The rows of each matrix lie in a flat space through zero, up to rounding. After each matrix: how many dimensions does the smallest such space have?

[[ 1.48  0.49 -3.66 -1.94  0.47  1.70  4.84 -2.73  1.37 -1.06  1.06]
 [ 0.49 -3.61  1.35  0.50  1.12 -2.17 -0.29  5.58 -3.48 -0.30 -4.50]
 [-3.66  1.35 -3.13 -6.44  3.73  0.47  0.29 -4.80  1.44 -4.07 -0.15]
 [-1.94  0.50 -6.44 -5.45  0.12 -0.47  1.70 -5.15 -1.74 -1.21  0.34]
 [ 0.47  1.12  3.73  0.12 -2.93  0.26 -4.47  2.56  2.70  2.59  3.93]
 [ 1.70 -2.17  0.47 -0.47  0.26  0.78 -0.24  3.62 -1.35  1.14 -0.74]
 [ 4.84 -0.29  0.29  1.70 -4.47 -0.24  4.64  2.32  3.64  2.29  3.13]
 [-2.73  5.58 -4.80 -5.15  2.56  3.62  2.32 -6.33  2.22 -4.85  2.89]
 [ 1.37 -3.48  1.44 -1.74  2.70 -1.35  3.64  2.22  2.92 -1.95 -2.66]
 [-1.06 -0.30 -4.07 -1.21  2.59  1.14  2.29 -4.85 -1.95 -1.23 -1.60]
 [ 1.06 -4.50 -0.15  0.34  3.93 -0.74  3.13  2.89 -2.66 -1.60 -5.77]]
 | 7

[[-6.50 -5.11  1.57 -2.35 -6.10  2.30  1.66  0.58 -0.68  2.06  0.77]
 [-5.11 -1.92  5.59  0.92 -6.77  4.05  0.18  1.88 -0.65  4.00 -0.33]
 [ 1.57  5.59  1.80 -0.33 -3.06 -1.12 -2.21  2.43  0.17  1.07 -3.07]
 [-2.35  0.92 -0.33 -3.81 -2.86 -1.01  1.33 -2.17  0.36 -0.42 -1.37]
 [-6.10 -6.77 -3.06 -2.86 -5.06  1.72  2.95 -0.05  1.33 -0.27  1.31]
 [ 2.30  4.05 -1.12 -1.01  1.72 -2.78 -0.57 -0.55 -1.08 -1.87 -0.71]
 [ 1.66  0.18 -2.21  1.33  2.95 -0.57  0.66 -0.35  0.48 -2.40  1.19]
 [ 0.58  1.88  2.43 -2.17 -0.05 -0.55 -0.35 -1.63  1.83  0.98 -2.22]
 [-0.68 -0.65  0.17  0.36  1.33 -1.08  0.48  1.83 -2.46 -2.36  2.58]
 [ 2.06  4.00  1.07 -0.42 -0.27 -1.87 -2.40  0.98 -2.36  1.33 -1.61]
 [ 0.77 -0.33 -3.07 -1.37  1.31 -0.71  1.19 -2.22  2.58 -1.61 -0.61]]
 | 7

[[ 5.74 -2.66 -2.12 -3.91 -1.81 -4.23 -3.30 -1.55  0.67  1.92  0.27]
 [-2.66 -0.37  2.59  1.71 -1.65  1.69  0.79  3.73 -3.43 -1.85 -5.02]
 [-2.12  2.59  1.63  0.72 -0.09  1.97  0.65 -0.60 -0.55 -0.65  1.47]
 [-3.91  1.71  0.72  3.28  1.57  3.04  2.29  2.08 -0.69 -0.58 -0.70]
 [-1.81 -1.65 -0.09  1.57  2.10  0.17  2.24  0.38  1.41 -1.85 -1.26]
 [-4.23  1.69  1.97  3.04  0.17  3.70  1.11  2.05 -0.16  0.26 -0.44]
 [-3.30  0.79  0.65  2.29  2.24  1.11  1.93  1.46  0.69 -1.24 -0.80]
 [-1.55  3.73 -0.60  2.08  0.38  2.05  1.46  3.45 -5.40 -0.14 -1.88]
 [ 0.67 -3.43 -0.55 -0.69  1.41 -0.16  0.69 -5.40  6.90  0.01  4.58]
 [ 1.92 -1.85 -0.65 -0.58 -1.85  0.26 -1.24 -0.14  0.01  1.72 -0.18]
 [ 0.27 -5.02  1.47 -0.70 -1.26 -0.44 -0.80 -1.88  4.58 -0.18 -0.32]]
 | 6

[[-2.64 -1.08 -0.07  1.10 -4.08 -4.84 -0.18 -0.68 -3.81 -2.00 -0.86]
 [-1.08  0.94 -0.08 -0.07  1.03 -1.10  1.87 -1.78  0.04  1.90 -1.28]
 [-0.07 -0.08 -0.74 -1.31 -0.87  0.01 -1.37  0.13 -0.97 -1.81  1.07]
 [ 1.10 -0.07 -1.31 -3.58 -0.39  3.04 -1.65  2.05  0.84 -2.67  3.41]
 [-4.08  1.03 -0.87 -0.39 -0.31 -3.59  3.20 -2.40 -1.94  2.22 -2.49]
 [-4.84 -1.10  0.01  3.04 -3.59 -6.06  1.29 -0.77 -4.56  0.33 -3.63]
 [-0.18  1.87 -1.37 -1.65  3.20  1.29 -1.00 -2.31 -0.24  1.09 -0.91]
 [-0.68 -1.78  0.13  2.05 -2.40 -0.77 -2.31  2.26 -2.06 -1.99 -0.49]
 [-3.81  0.04 -0.97  0.84 -1.94 -4.56 -0.24 -2.06 -4.38 -0.41 -2.61]
 [-2.00  1.90 -1.81 -2.67  2.22  0.33  1.09 -1.99 -0.41  1.57 -0.82]
 [-0.86 -1.28  1.07  3.41 -2.49 -3.63 -0.91 -0.49 -2.61 -0.82 -1.85]]
 | 5

[[ 1.77 -3.49 -2.24 -2.99 -4.35  0.38  1.29 -0.48 -1.89  2.82  0.05]
 [-3.49  4.91  1.55 -0.89  2.18 -1.58 -1.42  0.52  2.23  0.34  4.35]
 [-2.24  1.55  2.04  0.33  2.91 -0.40 -2.47  1.18  0.45 -2.11 -1.72]
 [-2.99 -0.89  0.33  1.63 -3.99 -0.66  5.72 -2.72  0.59  4.48  3.76]
 [-4.35  2.18  2.91 -3.99 -2.96  1.61 -1.14  0.48  1.26 -1.87 -1.02]
 [ 0.38 -1.58 -0.40 -0.66  1.61 -1.83  1.24 -2.96  2.44  1.14  3.95]
 [ 1.29 -1.42 -2.47  5.72 -1.14  1.24  0.36 -2.08 -1.91  3.61  0.20]
 [-0.48  0.52  1.18 -2.72  0.48 -2.96 -2.08  1.27  0.29 -2.56 -2.45]
 [-1.89  2.23  0.45  0.59  1.26  2.44 -1.91  0.29  0.33  0.65  1.70]
 [ 2.82  0.34 -2.11  4.48 -1.87  1.14  3.61 -2.56  0.65  1.70  2.74]
 [ 0.05  4.35 -1.72  3.76 -1.02  3.95  0.20 -2.45  1.70  2.74  6.23]]
 | 8

[[-7.10  4.53 -0.48  0.78  3.39 -1.95  6.82  4.08 -6.05 -2.82 -2.60]
 [ 4.53 -2.82 -1.09 -1.64 -2.50  2.08 -5.33 -2.86  5.55  3.03  0.09]
 [-0.48 -1.09  1.35  0.49  1.07 -1.76  0.13 -3.21 -3.00 -0.60 -9.15]
 [ 0.78 -1.64  0.49  5.45  2.93 -2.01 -2.77 -1.79 -4.14 -0.15 -0.44]
 [ 3.39 -2.50  1.07  2.93  0.53  0.45 -4.61 -2.12  0.62  1.40  0.96]
 [-1.95  2.08 -1.76 -2.01  0.45  1.78 -1.37  0.17  0.87  1.93 -3.56]
 [ 6.82 -5.33  0.13 -2.77 -4.61 -1.37 -5.83 -5.60  0.01  0.92 -2.83]
 [ 4.08 -2.86 -3.21 -1.79 -2.12  0.17 -5.60  0.77 -1.60  2.51 -2.27]
 [-6.05  5.55 -3.00 -4.14  0.62  0.87  0.01 -1.60 -1.32  1.07 -4.03]
 [-2.82  3.03 -0.60 -0.15  1.40  1.93  0.92  2.51  1.07  0.75  1.68]
 [-2.60  0.09 -9.15 -0.44  0.96 -3.56 -2.83 -2.27 -4.03  1.68 -4.72]]
 | 7

[[-1.83 -3.44 -3.59  0.70 -1.28 -0.54 -0.67  2.00  0.59  5.22  2.30]
 [-3.44 -3.01  0.53 -1.62 -4.38 -0.52  0.85 -0.94  2.30  0.89 -1.19]
 [-3.59  0.53  2.24 -1.42 -2.82 -2.35  1.31 -1.57 -1.54 -3.95 -3.00]
 [ 0.70 -1.62 -1.42 -2.04  5.17 -1.32  2.26  3.47  3.15 -1.77  0.43]
 [-1.28 -4.38 -2.82  5.17 -1.31  0.91 -4.05  1.89 -1.66  4.90  1.96]
 [-0.54 -0.52 -2.35 -1.32  0.91 -0.85  0.38  1.91 -0.46  2.28  2.23]
 [-0.67  0.85  1.31  2.26 -4.05  0.38 -0.65 -3.26 -0.77  0.52 -2.13]
 [ 2.00 -0.94 -1.57  3.47  1.89  1.91 -3.26  1.63 -1.71  2.70  2.49]
 [ 0.59  2.30 -1.54  3.15 -1.66 -0.46 -0.77 -1.71 -2.74  2.88 -0.02]
 [ 5.22  0.89 -3.95 -1.77  4.90  2.28  0.52  2.70  2.88  5.77  5.31]
 [ 2.30 -1.19 -3.00  0.43  1.96  2.23 -2.13  2.49 -0.02  5.31  4.73]]
 | 6
